Every row belongs to one group in each of 4 separate groupings. Each group adds its own fixed numbers to the row, and there is some noise. The rows also spread widely along 15 directions, which tell nothing about the answers.
In the rows, zero is written as 128.
Known rows, each followed by its group in each grouping:
[123 159 173 134 109 146 112  95 120  79 128 124 169 133 128 179 112 131
 113 129 132 113 165  96 158 165]
Q_404 (2) F (2)
[ 98 104  87 141 156 107 105 132 116 154 143 167  88  85 105 155 133 103
 113 139 120 103 105 127 116 109]
Q_268 (1) X (1)
[107 141 131 145 115 149 153 120 120 141 159 127 130 126 149 153 152 127
 123 119 151 128 111 122 122 126]
Q_926 (0) R (1)
[150  99 156 141 115 151  99  75 127 152  21 142 148 121  93 133  76 161
  62  82 117 139 201  82 165 162]
Q_404 (2) X (0)
[ 96 178 145 144 139 136 126  70 103 112 202 197  94 135 135 184 134  94
 157 166 125 123 155  92 134 121]
Q_926 (0) N (2)
[103 109 101 116 131 104 119 120 165 133 164 145 128 143  96 136 128 105
 104 148 105 105 133 147 126 116]
Q_268 (1) R (0)
[ 98 124 149  94 171 158 135 117  99 120 174 206  50 167 166 127 150 169
 101 149 136 121 110 116 133  93]
Q_268 (1) N (2)
[133  83 164 111 141  83 128 136  53 183 106 104 141 102  68 128 100 120
 159 184 109  73 123 144  81  95]
Q_268 (2) F (0)
[158 167 108 211 164 152  97 107  94 113 192  88 114 103 141 217 186  88
 100 158 139 104 112 160 142 142]
Q_404 (0) X (0)
[ 90 116 131 127 120 144 155 141 119 130 126 179 132 113 116 144 144 146
 115  96 128 114 118 108 105 101]
Q_268 (2) X (1)
[117 103 125 145 148  78 124 134 118 167 153 109 111 137 129 162 112 129
 121 164 139 107 134 142 107 108]
Q_268 (1) R (2)
[ 58 149 107 195 122 122 159  99 127 140 194  97 106 154 100 156 182 135
 159 128 154  81 145 125 122  60]
Q_404 (1) F (0)
[124  84 195  87 141 112 115  76 104 114 115 158 140 190 120  84 100 151
  74 129  89  74 223 115 134 137]
Q_926 (2) F (0)
[132  78 112 109 164 145 121 164  93 166  91 226  79  64 110 154  83 160
 142 123 135 151 127 112  82  69]
Q_268 (2) N (0)
[ 80 141 109 114  90 149 107 107 201  90 111 173 149 111  83 120  97 121
 111  90 132 159 119 100 176 146]
Q_268 (1) N (2)
[134 153  83 107  91  96 133 141 140 117 192 149 183  65 122  99 119  44
 195 136 145 162  46 161  98 119]
Q_404 (0) R (1)
[131 136 190 121 133 156 116 113 106  24  85 157 172 102  67 151  29 156
 196  80 170 115 115  85  84 132]
Q_268 (2) F (2)
[123 127 152 138 143 156 138 143 116 118 136 114 128 110 122 156 123 151
 149 136 149 113  96 130 115 115]
Q_268 (0) X (0)
[151 107 130 106 110  65 129 127  95 198 137  89 158 121  95 140 105  85
 156 208 104 112 106 151  80 110]
Q_404 (1) R (1)
[106 151 134 157 176 185 116  46  64 125 192 210  61 135 126 107 164 129
 127 103 134 109 132 120 134  75]
Q_926 (0) F (0)
[153 123 121 141 145 145 128 118 108 163  78  99 108 138  98 219 131 126
 105 165 139 131 151  76 126 150]
Q_268 (0) N (0)
[113 121 116 128 145 164 120  92 136 119 110 157  97 137 146 149 130 148
  68 101 149 138 140  90 167 151]
Q_404 (0) R (1)
[ 73 129 128 127  88 141 172  93 116 243 131 149  99 155 110 124 169 148
 126 149 111 121 144 101 127  74]
Q_926 (1) F (0)
[132 120 172 114 121 110 139 126 118 134 159 114 141 154 155 143 119 135
 128 179 121 101 153 126 118 127]
Q_404 (2) X (1)
[150  90 132 147 196 154  54 113 116  63 121 140  92  99 147 145 119 140
  48 116 131 106 138 130 174 160]
Q_268 (1) X (0)
[ 80 175 155 123 118 140 180  96 105 137 145 183 115 155 177  75 131 125
 131  95 164 125  59 133 134 155]
Q_268 (2) X (1)
[163 128 171 132 130 128 121  75  74 178 110 134 128 140 104 138 104 120
 129 159 113 129 169 112 100 120]
Q_926 (0) N (1)
[ 99 146 151 168 111 151 107 135 171  79 181 126 173  68 131 167 106 147
 147 121 144 130 128 161 146 113]
Q_268 (1) R (0)
[144  93 142  99 101 108 144 165 102 120 140 161 174  74 152 155 121 109
 166 129 135 144 136  96  90 116]
Q_926 (2) R (0)
[131 157 131 175 116 150 123  75  92 128 195 129 125 115 122 185 201  88
 133 141 127 114 141  87 122 100]
Q_926 (2) X (1)
[ 64 171 123 171 136 132 134 103 141 103 175 213 113 122 126 187 103 112
 117 102 121  90 146 144 105 148]
Q_926 (1) X (1)
[136 118 177 140 127 142 102 118 126 133 132 109 126 117 121 131  97 177
 137 152 145 139 141 134 137  84]
Q_268 (1) N (2)
[191 118 107 122 128 130 117 128 139 118 149 147 136 135  84 115  82 110
 186 116 153 152  95 130  47  79]
Q_926 (0) X (2)

New rows. What belongs after each?
[155 158 156 130 128 134 113  87 116 139 186 116 138 159 133 138 119 102
 135 183 122 111 145 145 111 135]
Q_926 (0) F (1)
[ 98 140 114 118 120 123 166 113 116 215 103 172  94 137 106 142 102 131
 153 159 126 139 129 114 110 104]
Q_404 (0) N (0)
[130 114 162 136 143 151 119  93  87  81 132 118 147 113 100 114 121 127
 132  95 145 101 108 127 113 122]
Q_926 (0) R (1)
[109 102  98 155 154 168 111 113 151  90 152 135  81 122 130 120 172 154
 102  84 163 127 106 103 157  88]
Q_268 (1) X (0)
[137 143 114 195 143 132  97  84 111 123 159 152 145  83 102 178 120 102
 121 110 122 129 174 147 125 110]
Q_404 (0) R (0)
[180 146 180 113 127 176 127 115 112 101 111 123 154 139 150 153 110 141
 126 139 151 145  99 107 131 164]
Q_268 (2) X (0)
[194 106 165 130 157 143 125 141  47  68  92  65 156 135  93 165 128 137
 146 113 176 107  98  89  74 132]
Q_268 (0) F (2)
[158 132 161 137 148 188 113  96  99 103 109 126 105 153 141 158 134 172
  86 119 151 138 136 107 135 123]
Q_404 (1) N (1)
[130 101 168  98 142 162 102 143 130  94 125 137 135 119 111 139  97 173
 114 135 126 114 132 123 129 111]
Q_268 (0) F (2)
[179 137  97 157 149 143 106 110 105 175 133 165 124 115  97 151 112 104
 111 124 125 148 132 160  89 113]
Q_268 (0) F (0)
[147 107 168 135 117 131 160 142  82 153 124 125 169 129 167 122 138 162
  92  97 135 133 153 148 101 114]
Q_404 (0) R (1)
[119 107 132 112 169 118 100 119 105  82 132 149 104 104 128 127  96 117
 126 128 157 113  91 110 142 147]
Q_268 (0) R (2)
[143 134 163 162 148 136 136 116  90 114 138  98 144 164 115 151 145 138
  98 119 132  95 134 165 102 122]
Q_268 (1) N (0)
[100  81  70  78  86  42 142 151 159 179 134  49 146 108  85 109 138  53
 179 205 138 119  72  94 130 121]
Q_404 (0) R (1)
[150 141  97 165 105 152 146 156 129 163 133  79 143 104 145 164 186 115
 112 120 160 148  80 142 136 130]
Q_404 (0) X (0)
[106 113 133 131 158 175 113  90 119 116 158 177  83 141 166 102 165 165
  69  89 142 129 160 103 169 102]
Q_268 (0) F (1)
[136 140 143 134 139  87 113 108 112 163 157 139 120 112 135 141  78 104
 162 182 136 127 130 130 117 133]
Q_268 (0) X (2)
[163 135 126  86 135 124 129 122 125 134 186 131 111 159 150  99 104  98
 180 184 155 135  84 131  92 120]
Q_926 (0) F (1)
[161 101 145 104 132 143 119 150 134 113  99  85 147 123  92 118  94 145
 145 145 139 116  88 139 109 121]
Q_404 (0) X (0)
[115 111 162 170 119 149 113 130 114 125 127  75 147  80 124 131 130 169
 140 127 154 127 144 139 164  94]
Q_404 (0) N (0)
[115 139 156 158 120 107 101 123 138 131 153 120 135 106 157 131  86 127
 124 147 139 115 126 163 145 154]
Q_926 (1) X (2)
[106 133 147 143 126 151 113  63 113 162 168 121 127 133  57  99 146 134
 144 143 111 100 133 135 121  50]
Q_268 (0) F (1)
[121 113 175  79 131 162 130 154  87  87 142 167 154 101 115  84 138 147
 119 114 118 114  58 165  98 100]
Q_268 (1) N (1)
[112  97 133 105 138 128 135 173 110 133 153 121 100 111 192 151 155 142
 107 172 145 110  96 122 145 132]
Q_404 (2) X (1)
[ 50 127 119 155  91 127 160  96 134 169 127 168 139 142  66 121 147 149
 116  69 115 102 184 110 118  64]
Q_404 (0) F (2)
[122 107 158  97 141 139 160 171  82 146 142 202 108 110 164 202 117 165
 149 168 126 129 166 100  83  85]
Q_404 (2) N (0)
[105 137 129 158 126 163 124  98 158 106 217 100 102 124 147 170 185 146
 168 172 154 125 153  75 169  60]
Q_404 (0) X (0)
[ 55  90 130 131 146  87 149 120  95 153 140 142  96 123 124 103 121 120
 128 130 132  65 114 148 122 121]
Q_926 (2) R (0)
[ 82 122 138 154 110 163 154 129 129 130 147 130 141 126  81 179 157 160
 141 107 122  94 166 111 100  71]
Q_926 (0) F (0)
[180 143 121 103 129 117 129  81 119 167  99 142 154 189 125 103 107  84
  52 126 105 137 127 162 131 198]
Q_404 (0) R (0)
[107 134 164  83 114 137 164 141 178 144  92 150 144 156 125  99  31 172
 157 131 149 133  97 136 103 153]
Q_268 (0) X (1)
[149 145 188 125 160 152 115  39 118  75 135 181 155 204  66 147  77 144
 113 113  98  92 233 102  96 121]
Q_268 (0) F (0)
[155 140 158  88 112 161 122  72 130 140 154 143 132 179 168  69 145 139
  85 140 126 152 149 111 171 130]
Q_404 (0) F (1)
[145  59  90 110 105  94 141 195 123 161 124  99 141  98 148 101 149 120
 128 105 161 150  91 121 104 103]
Q_926 (0) R (2)
[189 130 110 119 138 171  84  64 156  75 143 106 116 167 119 125 149 107
  99 142 143 165 148  78 181 134]
Q_404 (0) N (0)
[141  83 153 115 124 105 144 118 130 114 127 104 137 172 171  93 119 146
 120 109 163 125 164  98 132 133]
Q_926 (2) R (0)
[133 127 112 129 190 130  80 130 138 102 177 143  60  97 168 168  88 114
 144 199 166 134 109 125 152 147]
Q_268 (0) N (1)
[158  95 165 141 155 141  86  97 117 121 122 104 115 170  93  97 112 173
  69 125 120 112 153 160 127  92]
Q_268 (1) N (2)
[155 185 151 173 158 165 108  49 147 125 147  97  95 197 110 176  81 143
 130 155 170 134 113 124 140 151]
Q_268 (0) R (2)
[120 114 102 142 110  94 110  90 145 148 141 108 144 123 117 105 129  89
 106 137 131 127 140 136 164 140]
Q_404 (2) R (0)
[ 95 143 137 133 155 111  83  45 104 134 147 156  88 116 117 133 124  78
  92 181 111 102 144 107 192 167]
Q_268 (2) N (1)
[110 111 168  91  87  80 126  97 113 160 134 112 170 113 115 112 124 110
 143 184  95 109 161  93 140 120]
Q_404 (1) X (1)
[ 68 129  90 160 143 135 129  89 109 153 141 198  82 111 135 110 155 121
  78  78 136 128 151 127 158 106]
Q_404 (0) N (1)
[137 108 149 123 140 134 117 112 131 120 123 118 129 125 130 134  95 141
 133 140 152 132 127 112 141 130]
Q_268 (2) R (0)
[ 68 122  96 159 123 113 133  90 135 202 145 137  75 131  91 168 143 120
 128 150 128 111 146  93 143  94]
Q_926 (0) R (2)
[163 178 151 126  94 160 112  89 152 102 183 176 189 121 152 120 138  99
 105 111 111 170 128 146 131 137]
Q_268 (1) X (1)
[207 120 140 140 145 118  85  73 102 129 135  66 122 174 103 127 141 107
 106 167 143 140 131 115 132 124]
Q_268 (1) N (2)
[128 111  94 121 102 134 128 141 141 129 121 136 144 106 165 165 169 100
  73 110 135 151 125  93 159 174]
Q_926 (1) R (0)
[129 142 113 132 100 124  96 109 152 107 144 158 155 106 140 142 146  95
  75 110 121 165 149 113 174 157]
Q_268 (1) N (2)
[ 76 143 188  85 109 102 169  86  60 161  99 159 152 140 124 142 126  99
 116 157  91  80 125  99 135 193]
Q_926 (1) R (0)
[169 120 114 181 177 127  86 130 118 112 151  87  97  99 107 207 103 122
 155 170 164 116 112 125  93 113]
Q_268 (1) X (1)
[154 131 127 156 137 141 108 102 180 132 105 124 121 165 130 123  68 148
  92 116 153 141 138 150 147 164]
Q_268 (2) X (0)
[147  91 135 126 141 129 128 186 118 139  86  92 124 113 102 187  89 166
 133 150 150 107 102 133  88 116]
Q_404 (0) X (2)
[103 145 118 158 107 119 144 139 125 110 156  81 153 115 144 129 159 101
 127 121 160 105  70 152 140 149]
Q_404 (2) X (1)
[151 152  97 126  99 152 121  95 175  87 148  99 164 160 103 102 145  97
 124 108 149 145 112 119 149 136]
Q_404 (0) F (0)
[169 104 171 104 134  92 132 132 129 160 105 103 158 180 110 145  59 148
 107 166 119 115 161 143  88 145]
Q_268 (0) R (2)
[139 147 171 133 133 152 122  90 138  38 177 144 162 157 122 109 114 135
 143 104 138 105 134 136 121 116]
Q_404 (2) X (0)
[107 172 161 158 150 149  99  62  54 170  98 140 102  96 126 150 110 113
  91 151 130 105  99 138 169 185]
Q_268 (1) F (1)
[162  78 145 150 134 110 125 152 106 141 160 122 141 135 102 162 112 153
 143 132 129 111 159 152  43  48]
Q_926 (2) R (2)
[116 155 140 144 151 150 121 136 111  59 166 126 111 123 182 115 125 132
 133 104 199 123  49 148 156 160]
Q_268 (2) F (2)
[153 108 111 129 142 113 114 144 142  97 162 117 124 151 131 131 119 126
 121 131 153 134 134 141 116 106]
Q_404 (0) N (2)
[ 82 154 142 164 115 121 116 128 151 124 138 139 156  79  85 172  62 130
 162 129 137 112 136 150 123 129]
Q_268 (0) F (2)
[162 163 129 122 109 129 109 133 154 123 148  77 132 121 160 182 108  90
 155 200 161 148  79 103 156 195]
Q_926 (0) X (2)
[111 156  86 198 107 168 100 103 178 135 180 145 102 105 146 124 147 144
 108  95 165 176 129 152 183  78]
Q_404 (2) N (2)
[137 136 178 102 102  80 157 112 105 201 129 118 162 157  97 128  87 108
 170 206 104 112 145 144  86 116]
Q_268 (2) N (0)
[140 117 131 146 104  93 123  73 118 173 109 149 151 129  99 107 101 119
 126  92 135 162 168  96 120 105]
Q_268 (1) R (2)
[141 137 141 103 114 146 152 114 155 152  88 136 152 161  86 110  56 146
 137 116 141 146  88 141  92 137]
Q_268 (0) R (1)
[152 127 127 102 117 116 132 150 142 132 132 102 149 116 142 151 120  99
 137 170 141 136  98 108 122 162]
Q_268 (0) X (1)
[102 127 127 128 187 128 106 121 127  84 150 175  88 111 133 165  81 120
 129 154 141 107 137 122 142 154]
Q_268 (0) N (0)
[138  85 108 119 110 103 150 133 150 160 130  62 134 170 124 120 173 124
 112 142 146 126 138  84 126 104]
Q_268 (0) X (1)
[168 135 131  96 104 138 152 121 142 151 151 138 149 182 187 130 156 123
  98 136 141 173 164  84 128 142]
Q_268 (0) F (1)
[135 149 130 133 130 128 121 116 122 128 177 103 103 145 176 137 142 119
 137 171 172 141  92 113 153 138]
Q_268 (1) F (2)
[134 141 106 120 110 131 129 137 194 176 169 131 107 172 174 121 128 132
  91 169 147 171 123 150 162 137]
Q_268 (0) N (2)
[ 74 152 110 192 120 147 140 135 154 103 133  72 130  96 143 179 153 130
 122 109 180 112 102 120 179 162]
Q_404 (0) X (0)
[141 121 192 194 137 128 106  98  97 126  78  77 155 101 129 215  87 150
 108 131 137 102 226  91 152 181]
Q_926 (0) X (0)
[135 164 181 181 137 160 114  80  87 187 112 122 126 114 137 166  98 141
  91 144 118 110 139 166 137 164]
Q_926 (0) X (1)
[ 69 151 125 134 121 113 155 125 170  94 186 180 155 157 130  96  94 127
 133  93 132  98 151 182 114 123]
Q_404 (0) F (0)
[116 127 134 112 110 121 145 114 156  89 151 133 142 153 129 133 115 112
 162 133 149 116 130  86 121 139]
Q_926 (2) X (0)
[147 122  82 154 121 109 114 155 152  90 124 136 150 104 134 153 108 101
 119  85 164 161 143 125 123 146]
Q_404 (0) N (2)
[120  99 117 175 155 118 111 122 136 160 100 112 115 141  56 182 104 140
  76 127 111  77 152 153  92 114]
Q_268 (2) X (1)
[172 125 167 124 122 176  96  95 126  91  75  96 154 149  83 122  98 165
  94  97 144 134 117 112 136 142]
Q_268 (1) F (2)
[136 107 144 120  96 131 142 158 127 154  57 129 153 103 131 100  57 152
 137  90 161 158  95 143 100 153]
Q_926 (1) N (1)
[163 123 146 148 164 154 103  59  98 111 150 153 107 166  86 171 119 130
 119 132 115 111 167 105  91  97]
Q_926 (1) R (0)
[165 124 184  84 119 126 118 117 137 139 120 145 179 173 115  73  72 148
  79 145  79 106 129 206 103 142]
Q_404 (1) X (0)
[139 101 111 127 117 112 137 177 169 127 133 173 165 118 101 160  77 130
 132 118 123 141 165 155  66  99]
Q_268 (2) N (0)
[173 149 158 174 141 147 103  68  94  90 165  93 136 137 155 195 161 101
 111 143 143 122 179  76 146 163]
Q_926 (0) X (1)
[127 120 113 160 125 157 108 153 141  85 138 123 128  65 140 142 112 142
 155 106 180 154 105 135 147 110]
Q_404 (2) N (0)
[135 156 134 171 147 108 123  93 118 164 122 141 132 136 138 139  91 106
  97 125 131 118 149 162 134 180]
Q_268 (0) X (0)
[129 143 103 156 133 117 127  90 124 148 178 149 123 106 114 179 140  89
 169 154 138 144 155  91 118  91]
Q_268 (0) R (0)
[134 123 168 117 162 151 119 103 138 146 112 111  97 204  41 163  80 174
 107 175 102  71 116 148  84 103]
Q_268 (0) X (2)
[118 150  96 143 125 127 143 132 157 144 166 125 137 156  65 193 114 110
 139 155 120 100  90 175  56  98]
Q_404 (1) R (1)
[126 101 113 118 121 134 120 114 162 104 162 119 133 154 127  85 152 132
 104 118 137 135 150 122 145  89]
Q_404 (0) N (1)
[106 134 136 146 128 187 121 118  88 103 153 161 112  80 167 156 195 151
 105  97 149 137 133  90 171 102]
Q_404 (1) F (0)
[119 138 110 139 130 141 123  99 168 104 134 116 138 173  69 172 117 116
  98 137 121  97 120 147 121 140]
Q_404 (2) R (0)
